The rows of a group lie close to one hidden flat surface of 5 dimensions, which passes through zero. Surfaces can cross.
Some rows, each with its group after it:
[  6 -41  35  -7  30  -4 -15 -24   0 -24   6 -19 -15  -9 -16   6  -4] => (1)
[ -7   5   3 -11  -6  -3  -3  16 -29   7 -19  16  38  -9  22   3 -10] => (0)
[  2  14 -24  -6  10  -8 -15  10  12 -14   3 -19 -45 -14 -15  -2  24] => (4)
[ -3 -30  -1   5  -4  38   4  -7   4  -5  23   1 -26   7   5 -38   9] => (2)
[ 10  42 -15  -5 -12 -41   1  18   4  20 -20  17  24 -10  -3  25  -3] => (1)
[ -9 -10  -4  -7  -7  36   1 -14  -3   2  32  19  11   5  29 -22   8] => (3)
[ 17  10 -16   0 -13  -4  37 -18 -32  25  25  -9  12 -30  -8  -7  20] => (4)
[-16  20 -32   6 -14  22   8  16   1  -4  -5  -7 -14  11  14  -6  16] => (1)
[ 10   8   6  13  -3   5  -2  -5 -10  13  25  -1   5  -2  -6  -9 -19] => (2)
[ -6 -10  -8 -21   8  13 -31  20 -18 -11  -1   7 -20 -20  15 -29  14] => (4)
[ -3  -9  23 -19   1 -15  -3  -6 -22   8 -14  21  48  -8  10  11 -12] => (0)
[ 10 -10  13 -10  22 -23 -20  -6  10 -13   1 -13 -21 -14 -18   9   5] => (2)
[ 16  -9  21   5  25 -25 -15  -4  11 -14   2 -20 -21 -10 -22  11 -11] => (0)
[ -2   8   8   4  -3  -5  13 -14  13   5   6   7  24  15   5  24  -6] => (3)
[  8   3   5   0  14 -14 -17  18 -11 -13  -8 -15 -15 -16  -2  -1  -9] => (0)
[ -4 -11  -1 -31   9 -14 -13 -30  27   0  12  10  -9  -5 -26  16  36] => (0)
[ 13 -15   9 -13  10  -5 -20   1  -7   3  12  10  -9 -22  -2 -21  -1] => (1)
[ -2 -16  18  10 -16  20  24 -15 -16  19   8  17  40  14  14 -11 -20] => (4)
[ -3 -24  21  -1  -4   8  14 -13  -3   6  -4  11  26  11   8   0 -11] => (2)
[  3  -6 -14   0   6  18 -12   2   9 -10  18 -11 -44  -4  -5 -23  16] => (3)
[  0 -16   4  -2  -4  23  -6   0 -19   6  18   9  -2  -5  11 -31  -4] => (2)
[ -2 -22  13 -28   5   1 -24  13 -43   2 -13  17  21 -30  19 -25  -5] => (3)
[-15  20 -37  -8 -15  27  -3  20  -5   0   5  10 -10   0  26 -20  24] => (3)
[ -3 -12  19  -4   8  -7 -13  -1   5  -6 -11   4  10   7   1   9 -14] => (4)
[ -5  -9  -9  -9  17   8 -22   5   3 -24   5 -20 -44 -11  -5  -8  22] => (1)
[  8 -13  32  24  -4   1  26 -15  -2  12   0   2  37  19   0  10 -38] => (0)
[  9   7 -12  -8 -11   3  22  -8 -36  19  18   2  17 -27   4 -11  14] => (4)
[ -2   8  -2   1  -3 -11   3  11  -7   3 -19  -1  11  -3  -3   9  -4] => (3)
[ 11  20  12   6   6 -28  -1  -4  -3  11   2  -3  24  -4 -14  22 -21] => (2)
[  0  20 -14   3   0 -13   2   5  12  -4  -4 -10 -13   0 -11  14  11] => (4)
[ 16  -5  23  -3   9  -7 -17  -8 -23   9  19   1  15 -18  -5 -10 -23] => (2)
[-17   6 -22 -16  -5  18 -12  21 -23  -6 -11   4  -5 -12  25 -19  21] => (1)
[ -2 -13  19   2  -9   6  13  -9 -16  13  -2  16  40   7  14  -1 -18] => (0)
[ -7  34 -20   6  -4 -12  12  -6  28   0   1   0  10  18   3  38  11] => (3)
[-13  -8   5 -15   6   1 -11   5 -22 -12 -18  -1  15 -10  16   5   4] => (1)

New rows, each followed by its group:
[ 12  19  11  42   1 -12  15  26 -11  -4 -18 -23   9  10   6  11 -48] => (0)
[  5  21  -8  -6  13 -28 -18  23  -7 -14 -21 -12 -10 -19  -1  14   0] => (0)
[  7 -38  27  14   0  30  14 -33   8   6  38   6   3  16   1 -21 -16] => (3)
[  1 -24  18 -12  12  -9  -5  -8  -1  -8  -7   3   5  -6  -2   4  -1] => (2)
[  9  -5  -2  22   0  -7   7  12   5  -1 -15 -25 -36   2 -33 -11  -8] => (3)
[-12  -6   0 -26  -9   5  -4  -1 -21  11  -6  26  31 -11  17  -6  10] => (0)
[-13 -11  -5  14 -17  22  31  -6  16   1  -8   6   4  31   8   1   5] => (2)
[ -1 -33  14 -12   5  14  -5  -7 -10  -4   3   9   0  -5  10 -17   1] => (2)
[-11 -20  -6  -5   1   6   9  -2  19 -15 -20   0 -12  13   4   7  19] => (2)
[ 15 -11  11  22  -1  28   0 -16  -3  11  49  -6 -19   5 -10 -35 -20] => (2)
[  5  19 -13  12   4 -25   0  13  14  -6 -19 -23 -26   0 -26  16   4] => (3)
[ 12 -15  24 -15  28 -26 -26 -18  12 -14   9  -7 -10 -16 -15  17   1] => (3)
[  1   1  -4  -1  11   9  -7 -23  33 -12  36  -3 -24   8  -2   7  15] => (3)
[-10   6 -11  14 -26  25  25  13 -18  18 -11  10  23  14  15 -18 -11] => (3)
[-19   4  -4   8  13  -1   3  -5  12 -31 -19 -35 -18  15  -7  33  15] => (1)
[  2  -5  -8   7   3   9   4  -4  20  -7   8 -11 -30   9 -10  -5  11] => (2)
[ -8  -4 -14 -14  -5  12  -3 -11  11   2  10   9 -12   1  -5  -6  26] => (0)
[ -5   0 -14 -16   4  10 -19   9  -8  -8   7   3 -19 -15  11 -19  16] => (3)
[  9 -36  16  -2  10  16 -13  -6 -11  -4  16  -3 -22 -13  -5 -34  -3] => (3)
[ 17 -14  21 -18  32 -30 -34  -6   0 -15   3 -12 -20 -28 -20   8   1] => (2)
[  7   3  -1  24  -1   0  17 -11  29   0   9 -17 -19  21 -21  11  -4] => (3)
[  1 -20  11  -4   2  20  -5 -15   1  -1  24   8  -1   1   8 -17   1] => (3)
[ -1 -36  28   5   5  23   6 -21  -8  -3  12   0   9   9   4 -13 -13] => (1)
[  7  -4   5  12  -5  17   2  -7  -4  10  24   0  -3   2   0 -19 -12] => (2)
[  0   2  -6 -10   5  -7 -10  -2   9  -6   2  -2 -13  -8  -8   4  14] => (0)
[  1   7 -20   4   6   2  -7   5  21 -12   7 -16 -44   1 -13  -5  20] => (2)
[-11  -1 -11 -23  -7   3  -4 -10   1   7   2  19  11  -4   2   2  24] => (0)
[ 15 -15  35  -1   8  -6  -7 -14 -22  11  19   7  27 -13  -4  -8 -29] => (2)
[ -2  30 -20  11 -20  20   5  13 -21  20  17   7  12   1  15 -21  -9] => (2)
[ 14 -33  31  12   7  17   2 -24  -2   7  33  -2  -4   4 -10 -20 -20] => (2)
[ -2 -20  -6  -5  -5  28   0 -16   9   1  26   7 -21   3  -2 -25  19] => (0)
[  2 -27  29  -1   6  -7   8 -19   2   1  -8   6  23   6  -1  10 -13] => (2)
[ -3 -15  -5  -3  -3  18   5 -23  19   3  23   5 -15   9 -10 -11  17] => (0)
[ 14   4  -5 -18   0 -20   7  -5 -36  12   7  -2  18 -39  -4   2  14] => (4)
[ 16  -1  20  -3  12  -9 -21  -7 -20   7  21  -1   5 -21  -9  -9 -19] => (2)
[ -5  15  -2 -14   1 -23  -8   7  -9   0 -22   8  22  -9   3  23   3] => (0)
[ -6   4 -22   9 -14  22   7  16 -10   4  -4  -3 -16   3   6 -26   7] => (3)
